The same things were measured in two ways. Each way mixes the same 11 hidden numbers, adds some noise and spreads widely along 6 directions of its own, which tell nothing about the thing.
(in the rows, 128 means zero)
Some things both ways: the first way, then the second way.
[135  91 160 102 133 120 177 131  94 133 121 147 170 121  93 131 122 142
 116 144 112  73  84 102 118 135 172 102]
[ 88 126 187 168 136 117  91  92 114 134 141 116 126 112 132 154 132 120
 172 113 125 155 158 133 129]

[144 131 144 160 107 167 142 118 118 100 106 105 118 147 117 135 129 160
 150 108 114  98 111 144 123  89 125 121]
[130  87 136 110 162 154 125 102  33 143 121 127 171 115 127 128 104 132
 116 125  95 121 152 113 152]

[124 129 166 131 127  71 176 138 114 151 130 148 162 126 109 130 146  90
 120 126 133 124 115  82  91 134 174  99]
[160 165 138 138  52 134 126 154 141  88 102 105 104 127 131 132 125  97
 116 127 180 150 146 167 159]

[ 97 162 152 151 131 112 131 119 119 162 117 132 110  98 110 104 145  65
  98 159 124 168 126 111 102 119 140  79]
[117 156 110 117  86 189 140 154  72 124 114 112 109 151  99 140  88 127
  54  90 170  75 173 172 140]

[195 109 107 112 109 152 175  90 157 130  95  85  97 136 180 141 123 134
 116  67  77 115 154 132 118 154 160 162]
[ 81  90 111 138 167 181  98  99  91 144 106 101 115 149 152 121 104 126
  93  86 167 133 182  99 116]

[118 116  75 123 125 165 149 137 167 123 108 122 100 114 185 101 109 105
 102 105 104 148 164 134 142 132  90 145]
[118 126 205 191  95 181  76 149 136 129 144  78  56  73 117 144 130 142
 155 103 177 135 175 155  98]

[156 119 130 153  78 176  93 119 121 150 109 124 139 109 161  95 120 138
 135 100  93  82  75 147 135 100 157 130]
[142  93 223 172  62 157  51 139 126 125 146 126  70  92  97 158 142  98
 195 130 129 155 183 158 106]

[115  90 107 170 123 180  56 119 141 127 119  93 102 127 204 141 122 152
 142 113 148 169 161 179 181  94  95 165]
[115 116 136 140 127  95 162 124 148 115  95 138 136 127 166 111 147 126
 142 151 152 150 125 142 153]

[121  96 134 169 125 138 165 130  93 134 131 134 125 112 119  84 113 115
 118 142  98  98 121 138 129 124 108  85]
[ 99 116  48 125 102 121 123  78  95 142  74 141 140 178 131 104 127 112
 161 126 101 155 127 112 115]

[128 118  99 148 142 161 169 136 140 125 134 124 137 149 130 116 111 117
 128 134 113  99 170 123 130 113 104 132]
[172  89 154 105 116 186 144 131  92 142  83  77 122 108 147 120 124 119
 112 117 135 177 149 119 102]

[131  82  91  73 135 202 174 143 109 137 123 156 143 163 139 136  87 178
 158  78 102  67  97 147 165 147 129 198]
[ 85 107  36  91 192 138 143 116 122 157  51 135 107 150 163 140 136  91
 133 127 143 149 143 126 147]

[163 111 113 132 110 157 145  88 120 139  93  87  99 127 169 136 124 126
 119  99  90 128 130 122 134 136 149 136]
[110 146 185 155 117 101  64  94 212 117 167 140 140  83 156 102 116  93
 182 160 151 171 136 139 120]

[126 158 133  53 122 123  69 135 175  95 116 125 114  89 133 141 134 149
 108 142 143 158  92 134 128 137 134 133]
[146 121 148 130  99 154 134 139 107 172 130  96  99 100 154  99 115  83
 158 134 148 172 151 114  98]

[198 156 163 113 115 114 150  99 160 120 137 117 129 129 110 140 149 109
 158  93 110  93 125 121  90 158 186 145]
[ 79 129  63 120 124 191 132 111 109 154  88 140  64 142 123 126 128 159
 119 113 166 108 159 157 102]

[135 130 144 122 101 129  83 110 117 132 139  99 129 134 147 161 119 147
 145 123 148 159  90 147 123  84 180 140]
[150 121 118 119 105 204 128 121 106 132  76 111 100 126 182 102 110  98
 102 132 188 201 202  99 160]

[139 132 132  62 138 139 103 133 138  75 151  85 133 146 127 167 109 178
 155 138 152 119  93 143 109 142 140 140]
[ 94  78 126 134 152  91 127  71 151 131 161 140 193 122 161  85 110 140
 179 127  89 175 109 102 121]

[ 89 166 126 150 153  69 123 142 130 169 145 137 114 152 120 143 162  86
 116 141 157 191 180 111 119 133 109 125]
[116  41 171 118 153 116 113 126 101 122 126 113 178 134 123 159 116 113
 151  65  84 164 154 102 136]

[143 146 120 146  91 127 130 121 156 132  97 118 116 113 179 114 138  92
 128  79 120 154 129 113 109 126 140 134]
[ 93 133  50 146 168 197 148 157  73 141 105  91  46 117 151 131 120 138
  84 108 203  95 171 148 162]

[133 125 140 104 127  70 165 104 129 115 126 148 102 106 117 137 134 101
 140 114 130 164 132 107 135 167 134 135]
[ 80 140 137 166  75 112  83 137 145  80 150 166  88 161 102 159 131 128
 121 104 184  90 159 192 166]

[ 49 129  92 160 170 150 115 151 125 135 162 124 101 132 155 123 120  83
 104 164 150 193 194 129 149  93  81 120]
[111  92 203 155 106 143 127 158 134 107 157 126 118 109 124 136 114 168
 101 100 178  94 160 159 129]

[118 166 140 121 114 122  74 126 143 168 120 110 125 124 152 137 147 104
 135 132 144 166 103 125 111 117 153 128]
[ 83  82 186 155 128 133 102 135 114 100 179 132 127 138  93 176 116 135
 110  78 123  89 168 176 145]

[131 142 137 132 112 105  99 122 112 158 100 131 130 108 136 128 151 127
  71 124 120 142 115 107 116 128 164 107]
[ 79 100  51 143  97 131  98 109  89 117  73 153 117 217 121 136 128  97
  96 130 150 102 175 125 132]

[122  95 121 189 116 131 149 116  88 130 128 157 117 104 131  94 130 103
 121 116 102 111 147 113 160 124 112 115]
[ 62  37 111 145 171  89  99  85 115 174 128 180 118 146 153 131 151 109
 240 130  92 174 155  80 110]

[156 130 108 106 125 166  77 122 181 125 100 121 104 119 161 124 143 158
 160 104 115 111 130 160 172 160  85 173]
[107 125 176 139 158 110 115 123 132 163 146 113  97  64 119 160 149 115
 210 125 109 136 107 174  97]

[110 146 132 167 133  80 154 135 157 100 148 143  85 135 113 123 142 107
 156 121 143 172 180 144 139 121  73 131]
[134 157 158 149 105 118 105 153 130  97 116 134 113  79 117 116 131 143
 145 141 164  90 108 186 169]

[121 153 159 106 129  89 159 140 109 134 158 159 165 156  69 155 137 127
 161 140 140  98  90  89 111 108 170 129]
[126 115 101  96 156 114 146 142 117 109 127 153 134 133 147 139 121 101
  74 146 164  87 133 176 182]

[178 158 150 120 120 105 179 119 145 131 138 108 114 159 105 143 160 132
 126  91  69  64 132 101  95 139 171 128]
[142 131 100 102  92 111  85 126 141 115 134 160 144 138 120  96 101  98
  97 165 164  71 104 167 115]

[138 130 168 118 128  73 176 122  86 115 117 176 160 108  61 127 139 114
 111 132 142 115 103  88  97 168 163  97]
[ 88 118 115 124 171  52 131 135 141 106 122 169 178 124 133 131 127 109
 150 139 123  85  95 155 186]

[146 108 162 128  98 156 155 130 147 140  96 113 113 115 178 124 149 115
 137  54  88 103  92 128 119 129 176 140]
[ 86 139 164 162 134  78 119 154 146 128 185 144 124  94 123 125 111 119
 163 123 154  78 119 174 151]

[129 103  98 163 117 150  96 116 134 143 113  86  84 137 203 127 134 138
 145  97 113 151 155 150 169 129  87 153]
[ 92 145  85 144 138  70 117 110 176 101 135 153 133 131 150 112 138 115
 142 154 162 109  97 168 156]

Other things, the second way, with their names:
<134>: [ 71 127 108 168 155 128  85 133 163 138 104 160  43  94 145 134 162 148
 190 149 191 109 146 160 133]
<219>: [ 23 132  78 153 209 124 162  92  98 143 139 142 138 135 148 136 117 177
 113 108 143  85 149 133 157]
<878>: [ 67 114 101 119 183 130 148 121 113 152  83 133 151 125 135 122 115 144
 138 106 126 109 124 126 131]
<321>: [ 70 173  66 154 121 133  79  73 152  91  87 149 124 157 122 122 125 131
  98 155 164  94 142 170 141]
<767>: [ 84 156 100 153  75 128  79 113 168 125 121 171  76 129 117 127 138 125
 179 154 166 125 153 168 119]
<933>: [130  91 208 134 170 129 133 179  81 122 113 114 140  82 123 146 121 149
  90 105 170  65 130 155 150]
<376>: [ 92 127 183 171 170 128  89 116 142 113 127 105 155  66 136 115 116 156
 164 113 133 131 130 133 154]
<816>: [ 38 155 103 169 106 102  62  79 202 102 113 189 113 169 121 106 130 124
 124 149 181  82 141 175 114]
<1019>: [ 90  60  77 109 214 125 167 106  68 177 105 117 137 144 193 131 128  98
 150 104 114 184 157  69 149]
<736>: [102  70 152 115 132 185 140 116  48 157 125 141 152 122 118 131  97 164
 154  79  80 155 189  97 141]
<868>: [104 126 147 190 134 108 122 104 127 138 145 109  83  95 150 139 167 114
 198 164 132 167 145 148 133]
<359>: [ 84 177 139 152 130  94 113 115 241  98 116 133 102  99 145 135 152 117
 166 139 171 148 108 194 142]
<707>: [ 43  96 163 171 239 112 124  83  70 166 117 110 146  94 148 158 140 143
 169 116 105 130 151 100 137]
<434>: [ 71 128 152 192 132 126  48 109 111 128 140 144  74  92  97 163 149 150
 198 131 139  97 158 166 130]
<276>: [ 88 132 164 162  72 131 122  92 101 137 141 144 101 137 114 142 140 166
 176 112 132 149 162 149 108]
<75>: [ 58 219  45 163 109 130 123  98 188  86  57 158  95 135 124 128 152 149
 127 170 171 102 131 203 167]
<812>: [131  98 112 108 143  94 129 137 100 127 113 111 151 146 156 130 114  86
 119 105 146 139 127 116 152]
<292>: [ 88 134 125 140 154 159 117 131  90 111 117 127 119 129 121 147 109 151
  75 102 168  70 161 164 167]
<66>: [109  85 131 140 194 124 129 142 110 118 144 125 137  79 140 121 124 154
 127 132 132  78 111 153 158]
<575>: [153  81 146  95  69 133 122 112 136  95  96 140 187 183 135 120 109  86
  69 136 133 151 159 126 117]
<929>: [121  78 117 109 128 117 117 105  95 138 122 145 164 137 144 114 117 120
 158 127 106 162 140 102 130]
<954>: [105 141 170 149 126 184 141 115  99 129  96 106 102 102 118 162 137 146
 135 105 127 155 178 156 144]
<714>: [118  96 207 145 115 172 128  98  89 193 134  95 102  89 140 137 128 136
 197 103 110 208 175  96  65]
<7>: [127  87 101 110  97 104 167 117 148 109  87 154 168 179 160 112 133  82
 113 158 122 168 145 128 146]
<588>: [ 44 119 155 158 163  41 116  90 163 135 194 196 176  93 125 110 125 164
 207 154 101  88  92 157 134]
<646>: [ 32 132  93 156 232 104 157 112 107 171 132 141 116 105 146 125 128 146
 142 128 142  65 116 152 135]
<836>: [ 51 130  71 145 180 133 147  84  72 136 106 177 104 152 133 155 145 150
 107 152 141  75 164 167 178]
<163>: [130  98 105 133  32 160 117 131 122 120  69 143  97 178 111 134 139 107
 141 129 134 162 179 142 107]
<129>: [106 102  91 134  98 116 152 107  74 145 103 130 126 175 126 148 137  99
 160 115  98 165 161 122 136]
<304>: [118 130 134 145 189 156 123 146  94 162 102  70  73  58 151 151 138 120
 174 110 150 153 139 130 134]
<642>: [ 81 124 162 177 137 177  76  49  99 180 131  81 109  92 146  97 119 175
 187 106 134 187 162  79  52]
<740>: [138  65 167 124 114 120 135 120 104 140 146 121 154 116 144 112 119 132
 160 114 105 164 133 109 108]
<372>: [155 121 101 104  39  74 155 116 162 128 107 136 130 157 142  99 140  95
 194 128 113 199  82 147  94]
<77>: [ 97 114  87 112 168 198 151 145  92 183  80 111  69  91 151 129 127 149
 144 122 166 134 166 116 106]
<424>: [133  97 179 133 100 170  89 135 130 146 126  95 108  78 117 112 110 139
 187  91 124 168 139 122  88]
<1036>: [ 11  92  80 163 247 133 139  77 101 164 114 173 111 113 154 116 140 190
 150 140 139  79 145 130 146]
<464>: [ 96 120  75 153  92 147 122 101 119 106  71 121 104 162 110 131 143 159
 123 124 137 115 134 159 111]
<482>: [127  68 151  97 164 142 127 131 138 161 151 112 141 100 157 132 109  74
 166 110 106 185 151 111 109]
<753>: [104 106 131 166 118  93  89  91 122 130  93 122 147 122 143 113 142 112
 222 136  97 194 136  95 127]
<612>: [147 122 199 157  77 130  87 147 175 121 155 129  92  70 133 107 131  99
 195 142 148 167 140 160 123]
<782>: [ 69  77 113 131 160 117 118 112 137 130 133 174 137 136 141 112 118 149
 145 119 137 111 143 133 140]
<389>: [ 81 125 161 166 173 160  81 101 126 127 115 113  99  94 135 158 135 118
 146 118 143 143 179 148 148]
<204>: [ 85 117  43 125 152  99 137 110 172 110 112 164 141 129 152  81 125 139
 135 170 144  93  92 158 144]
<23>: [170  78 104  90  77  99 150 122 135  84 113 134 164 193 154 140 124  49
 111 114 105 199 150 135 175]
<576>: [ 79  76 203 167 146 128  94 136 119 119 166 138 121  99  98 160 127 162
 154  92 116  90 154 164 126]
<453>: [159  71 174 111 144 167  89 151  86 123 119  90 134  88 115 147 107 105
 137  96 109 138 149 132 132]
<220>: [ 94 105  45 121 148  77 145  92 128 122  48 153 152 171 151 120 156  98
 151 161 110 141 106 134 148]
<127>: [118  59 164 136  78 131 105  84  87  87  95 132 188 186 103 160 129 123
 129  95  66 176 179 116 139]
<87>: [ 85  96 203 179 120 144  69 121 134 102 154 120 109 105  97 172 133 154
 160  85 127 124 173 159 131]
<598>: [116 140 116 165  83 130  94 177 152 118 121 136  60  99 129 109 129 143
 152 138 211  85 140 164 132]
<985>: [ 85 120 167 166 141 148  88  97 158 122 180 136  87  70 128 139 135 170
 184 126 132 140 150 167 131]
<1055>: [124 168 132 144  71 126 144 127  87 109  95 146  90 140 101 151 150 136
 108 148 162  83 137 204 147]
<973>: [ 61  77 174 145 252  96 108 115 122 128 153 124 161  81 152 160 129 144
 145 101 130 105 132 129 158]
<995>: [156 114  52  81 151 163 183 147  66 173  81  88 127 113 170  85  98 100
 117 128 138 145 117 104 131]
<89>: [ 45 125  81 154 131 130 108  81 167 108  91 175 111 162 116 136 147 154
 127 152 146 100 153 172 128]
<166>: [ 90  92 188 143 171 107  88 120 103 149 191 144 149  96 126 134 105 121
 154 110 123  95 139 137 129]
<862>: [ 91  57 157 165 139 136  88 132  47 118 145 116 132 140  99 164 111 156
 131  61 111  93 168 123 144]
<627>: [171  98 101 112  24 143 135 145  85 101  75 123 156 172 105  92 108 108
 101 126 118 133 133 133 125]
<1026>: [ 91 174  95 144 185 144 104 120 131 134 109 111 101  71 143 115 117 144
 136 137 175  99 117 160 149]
<1024>: [111  94  52 122 142 168 142 105 101 158  81 113  93 141 170 111 135 106
 158 134 135 193 163  92 126]
<775>: [110  97 127 131  71 137  92 118 109 127 110 132 135 134  98 142 120 153
 186  88 108 161 152 112 102]
<301>: [108  72 211 183  85 103  71 142 141  99 144 158 129 108 109 126 135 136
 193 130 125 121 156 140 134]
<628>: [ 68 111 113 195 109 103  63  59 145 135  80 160  93 123 130 109 175 157
 237 163 119 161 133 121  98]
<983>: [127 101 148 139  38 144 107  89 166 107  83 138 145 179 143  94 123 103
 132 132 143 201 174 110  96]
<953>: [111  18 131 130 168  75 126 113 101 159 118 141 150 141 161 124 147 103
 197 129  94 169 128  76 109]
<332>: [128 111 131 150  85 101 112 130 141  92  87 109 150 162 142  98 120 108
 117 107 157 141 125 127 134]
<607>: [ 80 139 137 134 165 149 153 141 103 152 119 108 112  94 134 137 112 168
 131  87 158 111 137 143 125]
<231>: [102 108 155 129 176 150 121 117  73 193 149 102 103  76 147 134 117 132
 182  99 134 151 142 106 102]
<261>: [ 91 115  76 136 116 151 160 134 112  90 110 128  86 183 140 149 130 141
  75  82 180 118 165 168 182]
<420>: [143 119 110 129  27 166 101 118  92 127  55 137  78 170  95 154 156 109
 150 136 130 158 173 150 100]
<43>: [ 79  99 128 161 150 147  73 101 112 161  74 105  96 129 133 141 139  95
 199 100 123 177 165 100 101]
<360>: [151  55 161 135  50 149  95 126 115 123 114 119 107 156 109 142 137 104
 174  98 103 185 163 126  89]
<494>: [130  74  94 121  29 151  74 119 128  99  55 163 122 205  90 130 134  84
 141 128 108 152 174 139 115]
<927>: [136 124 125 146  33 185  72  71 146 111  83 111 105 146 113 114 136 136
 157 135 123 201 170 132  79]
<27>: [ 88 127  83 122 138 103 141 127 140 137 108 153 153 125 149  78 106 146
 142 139 154 103 107 124 129]
<621>: [106 122  43 105 184 136 199  88  90 149 100  94 151 153 205  99 113 131
  90 119 156 176 136  85 153]
<302>: [ 73 101 122 149 142 134 115 107 106 104 161 144 144 137 107 147 113 150
 114 110 115  94 156 162 158]
<141>: [127  90 150 142 136 103  77 106  90 154 115 114 139 104 144 126 129 103
 228 120  96 196 138  82 121]
<1033>: [150 138 196 162  94 143 102 102 150 121 128  87 107  81 161 117 140 120
 165 141 155 200 152 132 119]
<932>: [129  73 105  88 129 102 143 158 116 136 140 179 138 149 150 110 104  81
 122 131 151 112 137 134 159]
<951>: [ 91  71 114 154 196 135 121  99  64 182 106 115  95  97 173 132 152 123
 213 132 116 189 165  72 136]
<314>: [113  98 183 140 166 121 117 118 133 159 135  96 135  78 146 124 124 121
 174 113 125 155 122 120  91]
<40>: [164 164 115 126  92 181 111 119 121  94 108  80 110  91 118 125 117 138
 100 134 146 132 128 179 139]
<894>: [122 104 189 157 105 114  62 123 127 134 186 143  99  84 108 145 135 113
 198 142 123 126 146 158 116]
<10>: [124  74 119 125  88 125 110 105  92  78 117 160 163 173 103 141 125 138
  94 128 108 105 149 154 156]
<885>: [ 36 150 162 204 191 165  82  91 102 150 129 126 104  73 138 119 118 174
 154 128 164  92 178 128 143]
<630>: [101 131 161 159  89 124  77 116 167  99  79 166 114 111 115 119 150 152
 167 157 158 122 140 162 130]
<232>: [ 69 131 191 207 127 118  42  90 219 103 112 155 120  70 136  92 143 150
 188 186 158 123 142 154 112]
<888>: [102 170 189 161 127 108  81 116 166 117 151 108 124  87 140 141 122  94
 169 117 152 164 148 154 150]
<33>: [136 106 161 138 129 196 132 111  75 174  83  87  93  88 146 117 130 146
 150 127 141 167 167 106  88]
<1054>: [100 185  68 127 115 106 154 128 157 149  72 123 101 135 161 101 129  93
 141 149 185 135 109 150 119]
<856>: [176  29 209 101 103 120 121 146 108 117 134 117 190 115 136 122 110  98
 155 108  83 187 146  96 131]
<776>: [134  88 113 154  41 179  82 102 106 140 116 110  59 162 121 131 143 106
 168 124 134 194 190 118  80]
<877>: [ 91  95 183 127 237 103 142 129 128 135 188 110 169  78 164 144 102 116
 114 103 127 111 127 140 165]
<272>: [121 117 178 155 109  90 101 144 146  80 125 151 151 111 126 129 129 109
 134 149 149 112 140 163 181]
<229>: [ 97 143 148 170  44 125  64  99 139  68  79 149 113 171 101 163 151 151
 138 110 158 147 173 162 149]

Some of these things the first way, each followed by its name:
[163 104 145  70 124 102 203  99 113 119  80 149 140 103 104 137 123 121
 109 113 112 117  96  87 112 185 169 121] -> <888>
[185 130 139 130  91 138 135 110 162  92  92 118 117 115 162 140 142 138
 124  50 117 128 135 133 109 140 161 156] -> <301>
[119 219 128  75 141  42 123 151 166 118 156 159 129 150  61 146 148 125
 129 153 165 165 131 107  89 147 116 131] -> <453>
[114  64 130 163 149 155 151 146 133 142 164 112 114 139 174 104 127 118
 172 112  95  83 152 156 171 139  89 141] -> <372>
[119 142 134 161 137  68 118 143 133 137 144 150 140 124 120 128 167 107
  94 131 138 133 175  90 127 134 124 115] -> <953>
[ 63 132 127 160 169 147 142 166 133 167 167 136 101 169 135 130 137 108
 135 126 130 155 175 163 143 100  99 147] -> <878>
[ 71 109  79 128 175 172 197 141  80 135 136 148 133 154  99 129  90 115
  85 174 117 125 172  94 144 103  99 114] -> <575>
[153 117 156 146 138 130 155 132 151 134 157  61 121 157 148 139 147 135
 116 126  85  81 151 134  98 108 159 103] -> <642>
[123 162 100 106 146 137 126 126 143  94 113 153 119 109 111 129 129 103
 100 130 150 162 165 106 120 164 105 139] -> <77>
[ 76 139 140 173 139 115 141 140 110 157 155 136  95 129 113 107 144  95
 120 154 105 137 139 122 144  88 110  93] -> <166>
[117 133 118 156 115 142  36 140 127 170 156 106 129 123 169 101 131 130
 134 148 126 123 110 161 143 104 122 123] -> <360>
[106 105 135 122 136 122 134 165 125 118 147 129 116 155 140 140 138 177
 133  97 119 103 122 147 150 128 106 144] -> <141>
[149 148 147  89 133 107  35 133 143 116 144 131 155 109 107 147 136 175
 102 158 163 132 106 152 119 138 156 130] -> <933>
[ 77 132 148 112 150  98  80 155  95 135 130 162 171 109  75 131 132 151
  79 204 172 144 103 116 131 107 126  85] -> <707>
[112 115  86 124 118 160 124 118 101 140 104 145 128 117 132 104  87 132
 119 152 127 147 112 138 155 115  98 128] -> <389>
[ 76 132 102 162 133 131 135 144  95 119 137 156 110 108 108  83 117 103
 114 165 113 126 131 104 155 110  66  90] -> <894>
[133 177 169 130 136  86  81 143 173 127 165 116 143 140  98 155 161 131
 126 158 155 136 141 135  97  91 158 117] -> <33>
[139 134 162 154 134  55 196 129 138 134 149 127 155 147  98 143 152  90
 132 143 126 116 161  76  93 112 158  95] -> <1033>
[ 60 108  78 110 176 159 129 167 112 133 153 147 130 128 122 100  96 131
  94 189 125 121 152 132 161 127  60 111] -> <314>
[154 124 146 132 113  80 179 131 132  83 114 164 149 121  97 138 143 133
 130  99 135 109 137  85 119 140 135 126] -> <951>
[169 125 116 124 107 156  80  88 130  98 124  98 100 110 156 136 113 146
 149 105 129 146 120 164 139 142 136 156] -> <782>
[ 94 131 114 143 136 143 131 149 127 101 132 130 111 119 127 102 110 127
 103 143 132 147 143 145 123 117  82 103] -> <627>
[153  78 115 105 132 183 167 105 116 118 118 107 134 126 150 139  91 143
 109 116 103 106 130 139 130 124 163 143] -> <983>
[ 76 153  97 134 148  95 159 150 141 108 145 154 104 139 118 131 129  95
 127 142 152 185 179 101 141 120  71 132] -> <1024>
[121 189 147 131 118  76 105 108 124 118 115 127 128 104  90 131 141  86
 129 169 170 188 110  96  89 129 133  83] -> <302>
[176 194 134 153 103  79  77  95 174 129 129  99 108 125 126 143 152 115
 103 129 147 185 172 141  89 109 157 126] -> <232>
[149 169 144 128 112  67  70 132 172 125 142 110 100 108 167 135 171 109
 107  86 138 172 149 128 103 159 154 138] -> <598>
[179  98 133 142 103 146 122 117 127 137  97 125 150 137 150 130 134 166
 140  85 115  84 118 143 138 139 145 154] -> <220>
[ 97 120 119 155 136 102 138 148 145 117 119 129  91 140 152 130 144 135
 113 107 138 175 178 139 147 126  76 135] -> <753>
[130 127  89  89 136 143  55 121 122 120 118 111 123 132 148 154 117 179
 119 143 156 154 126 148 158 150 102 160] -> <973>
[ 96 150 150 172 144 123  87 122 126 112 140 104  83 125 129 140 162 110
 140 141 148 174 157 138 138 115  99 112] -> <588>
[ 90 106 127 114 138 121 162 135  91  97  94 178 146  80  93 105 115 109
  99 159 145 136 109  87 141 153  99  88] -> <129>
[ 69 114 136  90 182 140 175 176 115 123 167 153 144 147 101 135 116 119
 124 147 141 118 131 121 119 142 126 127] -> <607>
[ 94 111 110 151 147 136 126 121 112 173 164 118  84 134 143 112 114 114
 111 157  98 150 156 158 166  98 110 125] -> <816>
[ 85  97 107 100 154 186 175 160 105 109 130 136 148 175 114 152  88 171
 145 135 144 110 116 141 143  99 103 149] -> <127>
[156 132 130 161 114 111 165 111 126 136 117 120 110 128 126 105 133 109
 130 107  98 116 143 126 111 144 121 113] -> <1026>
[179 123 162 117 126  64 115  98 124 130 125 106 137 134 121 172 153 148
 127 117 151 145 136 126 109 168 173 135] -> <229>
[134 135 130 101 110 143  82 149 152 121 129 116 115 145 154 139 138 186
 152  91 122 107  89 160 144 125 121 163] -> <434>
[ 96 154  94 115 140 143 142 127 121 148 118 152 113 118 122 113 120  88
 118 142 123 152 136 104 137 137 106 131] -> <482>
[121 119 118 146 132 192 148 140 124 160 145 115 135 178 148 139 115 134
 159 103 108  92 131 146 133  87 144 163] -> <89>
[120 107 170 115 142 138  92 128 126 104 146 105 133 118 128 154 139 152
 150 147 146 118 102 144 139 123 143 122] -> <276>
[142 140 158  97 120 130 145 137 143 134 138 115 133 161 126 161 136 153
 153  94 125 111  94 140 107 117 177 154] -> <292>
[118 120 106 198 107 135 165 106 120 134 116 144  97  90 146  68 116  56
 123 125 101 150 160 118 140 115  92 100] -> <612>
[139 157 153  78 143 105  63 140 136 116 145  95 121 139 130 167 155 167
 125 115 158 138 106 146  98 181 154 140] -> <775>
[135 163 186 108 118 101 109 148 143 163 154 117 159 176 114 172 151 146
 182 107 159 125  77 149  87 101 198 151] -> <75>
[131 144 130 126 137 104 150 124 105 102 127 151 153 114  82 125 121 110
 104 152 148 133 137  94  99 143 136 100] -> <856>
[105 141 107 153 137 132 161 135 122 102 138 128 115 164 109 139 120 129
 150 133 141 141 158 120 133 101  85 131] -> <10>
[ 96 164 123 166 133 116  84 133 146 153 147 125 106 128 138 116 145  90
 131 147 144 175 159 139 130 105 104 121] -> <576>
